The rows are grouped in 4 ways, from coarse to fine. Each group lies inside one group of the grouping before and may be the whole of it. The rows also spread widely along 16 directions, which tell nothing about the answers.
In the rows, 128 means zero.
Known rows, each followed by its group in each grouping:
[120 151 150 108 127 108 159  83 107 109 122 128 135 164 115 138 191 100
 141 146 155 135 132 107 127] : vis ros Z142 Z527
[191 131 113 112 119 126 155  84 173 115 103  99 119 129 117 143 112 149
 115 138 110  63 126 119 115] : Pala nodul Z559 Z13
[146 179 118 118 138  50 146  69 203 138 115  94  75 123 104  98  88  95
 144 136  77 132 129 118 103] : vis ros Z765 Z301
[117  89 144  82 113 142 145 160 126 112 125 132 149 117 148 141  71 173
 144 125 128 140 154 147 123] : buz Duf Z299 Z4
[186 140 123 119 154 134 129  85 144 194 113 212 103 106 102 125  98 139
  87 101 103 122 137 104  80] : Pala nodul Z559 Z708
[117 123  88 171 145 155 133 167 125 116 127 100 144 113  91  95 164 170
  97 117 109 111  88 111 120] : vis ser Z564 Z191
[142 137 166 106  66  94 113  81 155  97  39 100 100  67 138 206 127 131
 103  83 176 150 133 104 166] : vis ros Z142 Z743
[116 143 169 104 132 105 111 120 108 130 161 167 120 173 172 158 111  93
 187 137 160 149 171 145 104] : vis ros Z943 Z491
[ 97  92 130 128 133  91 112 113 170 131 110 108 149 108 109  75 111 137
 194 139  88 164 126  80 155] : vis ser Z353 Z489
[122  77 125 157  31 141 110 136 129 117  80 141 125 159 111 167  66 146
 133 107 176 140 157 139  79] : vis tif Z693 Z48
[115 164 126 126 137  69 116 119 144 134 132 133 105 141  98 112 145 153
 159  82 123 122 132  83 101] : vis ros Z943 Z869
[124 141 107 169  82 121 122 118 113 107 110 100  92 122 148 153 139 161
 173 110 169 190  81 102 108] : gusik Ponok Z321 Z279
[151 143 166 154 129  82 100 144 126 127 120 164  89 100 132 141 124  80
  70 104 106 172 165 144 104] : buz rogom Z12 Z337
[151  89 120 159 108 119 111 177 138 141 139 119 146 155  96 138 156 108
 137 110 141 118  98 107 139] : buz rogom Z962 Z204
[ 87 125 110 100 104 206 127 110 101 175 108 160 141 127 192 152 117 215
 165 145 165 151 133 152 122] : Pala tuz Z472 Z795
[ 82 166 131 134 160 111 138 135 120 108 122  81 136 156 159 101 135 157
 153 113 112 125 135 117 149] : buz kobuv Z933 Z546
[ 85 131 129 147 119 135 113 117  64  65 112 138 119 137 146 117 119 129
 126 145 132 174 177 146 103] : buz kobuv Z312 Z502
[111 181 122 119 131 117 185 130 167 150 164  88 133 186  93 116 177 155
 106 144 122 104  92 126  89] : gusik Ponok Z321 Z807
[112 142 193 144 129  77 126 129 144 108 102  97 120  90 139 147 124 143
  87  91 111 200 133  92 127] : buz rogom Z962 Z70
[165 109 139  78 118 121 166 146 144  93 153  93 115  92 158 163  93 152
 153 148 120 151  97 140 110] : buz rogom Z12 Z538
[127 130 136 116 150 146 127 125 121 134 160 146 139 127 104 137 103 184
 107 108 142 130 108  89  77] : Pala vofi Z989 Z322
[168 162  99  96 190 192 146  76 107 151 129 165 109  81 121 143  83 136
  64 132 125 141  82 128 101] : buz kobuv Z454 Z178
[138 100 136 102 112  96 166 121 110  83 136 135 148 169  47 118 134 115
 140 115 154 115 124  76  94] : vis ser Z261 Z593
[167 137 152 198 169  90 140 157 134 124 118 117 102 117 215 106 116 154
 187 103  67 163 133 112 126] : gusik naro Z177 Z818
[129 149 150 116 179 112 138 119 119  72 169  71 135 135 150 135 117 139
 151 139 122 134 106 102 127] : buz rogom Z962 Z204
[118 107 129 108  85 117 110 119 170 110  48 103 124  77 159 139  89 157
 143 115 115 109 178 146 178] : vis ser Z564 Z191
[141 107 204 131 113  96 167 133 171 108 134 117 144 134 129 151 147 134
  84 167  88 168 152 133  68] : vis ros Z943 Z491
[ 99 142 115 126 111 127 145 113 121  96 122  83 135 160 138 123 148 152
 176 149 148 118 122 121 124] : vis ser Z261 Z593
[103 140 150 189 127 107 121 192 108 119 166 109 135 173 132 117 175  85
 110 133 133 148 128 147 116] : Pala vofi Z989 Z322
[137 126 131  94 154 124 171 152 137 128 124 135 144  79  99 106 179 135
  76 133  85 114 123 135 163] : gusik naro Z177 Z818
[166 108  78  96 162 114 110 133 102 124 131 193 115 111 100  85 147  65
 175 136 101  72 166 146 167] : vis ros Z943 Z869
[116 157  93 171 171 140  87 117 125 136 115 109 119 128 141  94  90 126
 133 103 112 100 135 124 158] : Pala nodul Z559 Z708
[142 150 133 114 128 116 149  97 163  77 131  48 119 138 101 153  63 103
  72 141 131 107 113 138 116] : buz rogom Z12 Z337
[118 123 135 117 139 174 129 141  85 124 110 158 157 142  96 145 123  69
  38 118 160 111 148 159 158] : buz kobuv Z312 Z502
[105 112 105 124 140 140  91 155  62  24 169 101 137 124 107 130 121 132
 131 135 150 110 141 133 125] : buz rogom Z962 Z70
[132 150 141  52 223 157 169 135 117 163 165 168 155 101 119 101 125 117
  73 143  82 105 136 149 151] : buz rogom Z962 Z204
[104 120 110 136 112 142 160 191 141 171 171 107 141 183 149 112 121 163
 180 141 127 138  97 153  99] : Pala tuz Z472 Z795
[ 81 161 111 152 138 144  71 111 104 165 141 188 110 126 128 110 141 107
 122 146 138 168 151 149  99] : vis ser Z564 Z191
[109 159 150  91 129 127 164 112 120 121  89 131 114  96 161 144 127 154
 111 118 123 152 153 147 134] : vis ros Z943 Z491
[129  98  99 140 171 103  59 152 105 151 131 215 115 115 125  56  82 101
 184 101  80 116 199 129 146] : Pala tuz Z472 Z795
[125 182 149 155 155  90 134  88 124 127 132 141  81 120 140 119 116 132
 130 117 107 198 125 104  62] : vis ros Z142 Z527
[174 156 121 117 169 156 173  93 108 160  99 159 128 144 158 127 151 103
 136 135 131  92 125 132 149] : vis ser Z261 Z593
[100 130  92 152 159 131 110 124  91 111 135 122 127 142 140  78 114 138
 189 129 119 140 130 112 141] : Pala tuz Z472 Z795

New rows, each followed by its group in each grouping:
[125 103 137  97 199 156 130 132  95 101 185 149 163 108 106 113  80 137
 132 134 123 143 109 100 127] : gusik naro Z177 Z818
[ 92 130 151  81 157 131  93  88 148  82 174  71 161 152 126 151  60 158
 146 149 149 106 134 103 122] : buz rogom Z12 Z337
[119 125 130 158 164 113 102 136 142 114 138  85 118 105 201 108  89 167
 225 133  96 166 109 106 133] : vis tif Z693 Z48
[ 98  93 132  95 138 144  77 194 105 126 139 153 156 114 155 139 101 154
 162  88 144 109 157 139 173] : buz kobuv Z933 Z546
[109 234 147 142 108  32 159 140 161 116 152  87  66 153 147 119 230 182
 119 121  96 121 142 129  53] : Pala vofi Z989 Z322
[121 113 131 151 125 140  95 100 143 111  88 104 160 148  96 134 138  79
  92 140 141  82 154 129 177] : vis ros Z142 Z743
[135  99 157 111 125 151 104 126 104 106 143 156 155 123 148 161 163 139
 124 159 152 116 155 129 127] : Pala vofi Z989 Z322
[133 172 151 181 138  92 139 126 137 114  99  98 103 135 158 121 151 143
  96 104 101 137 142 120 113] : Pala tuz Z472 Z795
[164 158  96 100 141 118 158  83 133 120 122 141 106 120  97 119 153 114
 115 144 118  87 123 128 131] : gusik naro Z177 Z818
[ 92  90 157 162 123 137 107 164 127 109 142 106 149 104 135 137 107 165
 129 124 127 203 107 110 100] : vis ros Z765 Z301
[185 149 152 179 139  96 119 130 136  79 128  94  91  92 153 155 171 100
  71 146  96 148 117 137 106] : buz rogom Z12 Z337
[163  95 122 183 136 165  57 186 146 218 142 218 141 131 123 138 146 115
  97 107 124 102 138 143 106] : vis ser Z564 Z191
[138 109 108  91 139 136 110 109 136 152 119 159 161 129  66 128 149 114
 124 106 156  67 121  91 186] : gusik naro Z177 Z818
[148 148 116 143 166 118 103 153 172 250 142 165 120 135 151 110 137 111
 162  98 103 131  99 118 153] : buz rogom Z12 Z538
[157 182 104 217 161  89  89 215 127 173 158 159  71 109 119  99 187  28
  76  96  97 142 104 171 123] : vis ser Z564 Z191
[166  77 134 156  86 145  99 127 123 115 134 136 143 160 151 165 161  84
 158 182 155 118 141 151 130] : Pala nodul Z559 Z708
[ 97 131  87 110 114 112 148 102 107  64 107  90 108 107 110  92  98 116
 173 147 129 155 125 129 141] : vis ser Z564 Z191
[133 119 186 108  62  74 117 116 178 172 142 176 118 196 108 167  70  89
 128 126 156 139 188 139  58] : Pala vofi Z989 Z322
[160 141  83 120 137 127 154 151 104 106 130 134  92  83 137 110 164 129
 155 136 111 129  96 143 127] : vis ser Z353 Z489
[109 152  66 173 151 163 109 159 156 146 148  80 126 127 125  96 146 175
 126 139  93  90  89 146 118] : vis ros Z142 Z527
[134 121 166 149 105 109 125 190 153 161 120 139 126 137 166 145 139 122
 106 113 113 134 159 167 127] : Pala tuz Z472 Z795
[184  80 122  83 141 167 174 122 131 121  91 142 127  56 126 144  33 119
 105 122 112 143 112 144 143] : vis ros Z765 Z301
[107 144 106 185  92 113 106 161 102  94 121  92 102 128 117 132 161  97
 102 123 142 162 116 149 127] : buz rogom Z962 Z70
[ 81 179  80 126 101 124 135 121 118 181 126 148  94 178 131 101  99 148
 176 107 152 130 140 144  98] : Pala vofi Z989 Z322
[116 133 171  84 122 122 173 188 113 125 221 123 154 191 165 161 200 157
 166 177 141 134 124 157  71] : buz rogom Z962 Z70
[119 111 101 239 140 154 119 128 161 215 113 145 148 196 111  56 117  72
 128 172  77 151 127 142 105] : vis ser Z261 Z593
[140 114  77 111 130 163 180 136  99 111 115 112 130 114 128 104 124 174
 156 129 120 114 100 129 135] : Pala nodul Z559 Z708
[127 157 111 134 149 156  91 110 123 166 130 169 121 150 144 136 122 179
 127 108 134 101 143 117  92] : buz kobuv Z312 Z502
[158 107  77 144  98 145  95  90 174 138  93 108 111 105  75 140  66 105
 117 123 139 111  94 119 132] : vis ros Z142 Z527
[133 112 142  47 121 127 170 125  62  69 124 143 129 123 114 156  80  72
 125 117 178 139 149 148 156] : buz rogom Z12 Z337
[ 93 119 152  97 162 144 148 146 125 121 194 129 171 145 105 109 134  60
  93 206 111 144 137 179 141] : gusik naro Z177 Z818
[ 77 132 124 110 161 145 149 169  77 113 185 146 143 143 137  84 154 124
 128 177  98 160 152 176 104] : buz rogom Z12 Z538
[124  36 128 153 106 171  95 161 155 100 127  95 173  93 126 136  93 181
 127 164 102 162 105 119 120] : buz kobuv Z933 Z546
[137 187 185  55 139  65 169 109 182 128 140 108 101  95 147 152 138 163
  95 122  94 125 147 130 102] : Pala nodul Z559 Z708
[ 89 151 104  76 166 122 119 132 117 145 177 128 124 122 137  98 115 112
 184 149 123 148 115 141 151] : buz rogom Z12 Z538
[168 140  99 135 146 105 127 156 116 154 110 162 107 136 126 107 131 130
 153  59 120  70 144 113 150] : Pala nodul Z559 Z708
[164  89 120 110 138 152 109 167 127 165 168 169 144 154 122 156  89  69
 166 124 162 105 113 147 140] : vis ros Z943 Z491
[153  82 112 136 154 156 121 130 132 114 120 125 137  77 149 119 100 169
 165 142  93 148 109 111 131] : vis ros Z943 Z491
[184 160 152  93 164 117 197 138 155 131 146  95 120 123 172 157 130 200
 141 109 113 118  80 102  96] : buz Duf Z299 Z4
[133 132 113 129 137 168 109 109 172 179 157 125 125 143 186 136  79 173
 169 180 109 126 121 158  90] : Pala tuz Z472 Z795
[106 176 109 154 102 106 115  92 137 107  92 118  93 110 116 117 186 169
  91 130 113 134 148 126 104] : gusik Ponok Z321 Z279
[111 132 134 174 160 126  76 129 144 166 115 161 114  80 161  99 103 169
 141 111  84 184 139 108 107] : vis ser Z564 Z191
[ 92 158 126  95 180 178 144 150 158 169 180  79 158 125 181 132 135 166
 152 174 115 121  81 162 147] : vis ros Z142 Z743
[158 150 135 127 142 179 141 102 113  74 106  97 133 111 153 181 151 163
  46 146 137  88 122 146 117] : buz kobuv Z933 Z546
[103 123 169 105 147 125 176 196 130 182 127 146 149 114 172 113 116 168
 136  92 102 164 135 136 145] : Pala vofi Z989 Z322
[145 140 159 136 151 145 113  95 118  96 113 125 132 108 143 167 102  86
  70 133 146 125 143 141 157] : gusik naro Z177 Z818
[196  58  78 137 116 159  95 115 128 129  94 175 115  65 111 127  80 104
 157 137 123 132 113 120 142] : vis ser Z564 Z191
[146 158 116 121 119  52 162 114 149  65 102  76 110 170  79 100 162  86
 114 121 102  63 154 119 140] : buz kobuv Z933 Z546
[107  88 141 105 115 114  76 175 128  75 161 123 155 126  80 143 109 102
 116 114 154 102 154 133 154] : gusik Ponok Z321 Z807
[176  68 115 103 123 146 126 178 171 149 107 130 136  53 130 135  90 159
 116 110  93 109 111 138 165] : Pala tuz Z472 Z795
[ 90  95 162 162 101 117  73 147 141 175 132 170 165 173 117 126 173 107
 148 140 144 149 160 116 121] : vis ser Z261 Z593
[151  89 113  91 121 120 132 158 105 109 134 152 139 150 125 118 104  92
 182 123 141  73 166 143 164] : Pala vofi Z989 Z322
[123 108 105 144 100 133 113 151 151 117 113  96 143 150  96 125 116  52
 110 147 141  87 137 170 170] : vis ser Z564 Z191
[180 136 139 119 129 151 199 110 139 160 122 149 104  91 151 151 148 141
 105 163 103 187  81 142  74] : vis ros Z142 Z527
[164  86 122 151  96 131 136 115 164 138 106 112 138 156 137 133 105 116
 160 165 119 136 124 130 121] : buz Duf Z299 Z4
[ 84 124 119 159 122 140 101 163 150 134 140  75 138 145 157 127  82 137
 164 130 133 143 117 150 136] : vis ros Z765 Z301
[113 111 101  93 110 147 175 125 105 118 127 130 151 176  93 112 131 138
 160 142 151  98 127 128 115] : vis tif Z693 Z48
[107 107 147 102 131 187 126 152 113 153 164 156 177 165 154 162 118 157
 133 147 163 106 141 156 127] : gusik naro Z177 Z818
[ 79 136  76 134  89 166 117 144 149 194 110 138 129 134 119 109 162 154
 131 149 123 123 127 173 131] : vis ros Z142 Z527
[ 93 176 128 130 120  92 119  98 119  96 138  93 113 176 146 129 154 113
 178 139 158 129 141 125 136] : gusik Ponok Z321 Z279
[147 117  97  80 172 180 162 121  58 103 111 148 158 128 110 129 128  86
 139 107 181  74 110 120 201] : vis ser Z564 Z191
[ 84  68 111 120 122 154  69 169 105 110 118 138 171 142 150 112 101 159
 190 121 131 102 179 137 173] : buz kobuv Z454 Z178
[ 99 176 118  95  89 122 170  68 185 167  98 110 119 181 112 123 119 185
 106 148 120  91 158 142  80] : Pala tuz Z472 Z795
[127 123 115 107 148 112 150 160 177 177 141 117 132 104 121  83 118 128
 138 139  68 129 116 143 150] : Pala nodul Z559 Z708
[ 92 123  73 141 124 172 147 132  93 103 157  83 153 164 124  94 191 117
 163 205 135 120  98 158 147] : Pala nodul Z559 Z708
[129 114 148 104 111 154 148 110 122 108 100 128 155 138  81 174  70 149
  65  78 181 105 126 102 130] : gusik naro Z177 Z818
[125 175 107 134 109 165 149 118 126 124  97  86 109  96 163 165 175 154
 100 137 158 129  80 152 143] : vis ser Z353 Z489
[140 119 132 120 156 158 149 159 123 173 135 133 141 125 186 139 102 161
 195  98 142 153  83 112 161] : gusik Ponok Z321 Z807
[116 139  98 131 130 112 136 133 151 164 146 140 142 228  60  90  95 131
 151  96 135  51 143 107  83] : vis tif Z693 Z48
[ 67 167 125 120 110 146  89  89 108 180  79 179 129 148 113 138 136 157
  89  84 166 127 176 119 133] : buz rogom Z962 Z204
[184 120 161 143 115 127 178 145 120 122 148 153 133 164 111 155 193  84
  81 167 133 127 119 145  70] : vis ser Z261 Z593
[ 98 111 143 150 132 123 118 151 128  89 123 102 171 183 136 104 167 150
 143 146 109  65 187 135 134] : vis tif Z693 Z48
[145 144 113 150 160  97  99 132 112  58 148  85 100  79 128 120 134 134
 141 115 120 135  96  92 134] : Pala vofi Z989 Z322
[161 175 169 120 122  95 126  82 134  75  83 103  81  87 178 194 116 129
 104 102 146 137 148 127 125] : vis ros Z943 Z491
[120 176 116 185 143 144  72 225 128 154 142 127  92 115 201 145  99 142
 105  78 121  98 147 202 121] : vis ser Z261 Z593
[ 93 151 107 128 137 116 139 226 114 154 135 121 122 142 113 110  92 125
 131  34 142 108 119 149 154] : vis ros Z142 Z527
[188  96 138 126 141 116 126 162 100  35 160  92 115  98 157 166  87 113
 180 122 150 131  93 115 123] : vis ser Z261 Z593
[119 197 113 151 112 140 155 114 121 123 139  90 106 186 106 162 148 114
  65 126 173 123  83 142  78] : buz kobuv Z933 Z546
[131  96  91 167 113 126 115 191 138 129 112 121 119  88 104  91 133  78
 111 130  93 148 118 166 175] : gusik Ponok Z321 Z807
[147 123 131 123 178 102 155 139 149 104 117 104 140 109 108  88 127 169
 115 103  65 107 121  85 132] : buz kobuv Z933 Z546
[177 147 116 128 153 122 158 135 101 130 140 162 122 157 121 123 217 152
 120 118 117  77 127 108  97] : buz rogom Z12 Z538
[146  99 137  93 148 127 183 119  74  79 124 153 146 107  81 126 124 179
 134  82 148 149  99  51 116] : gusik naro Z177 Z818
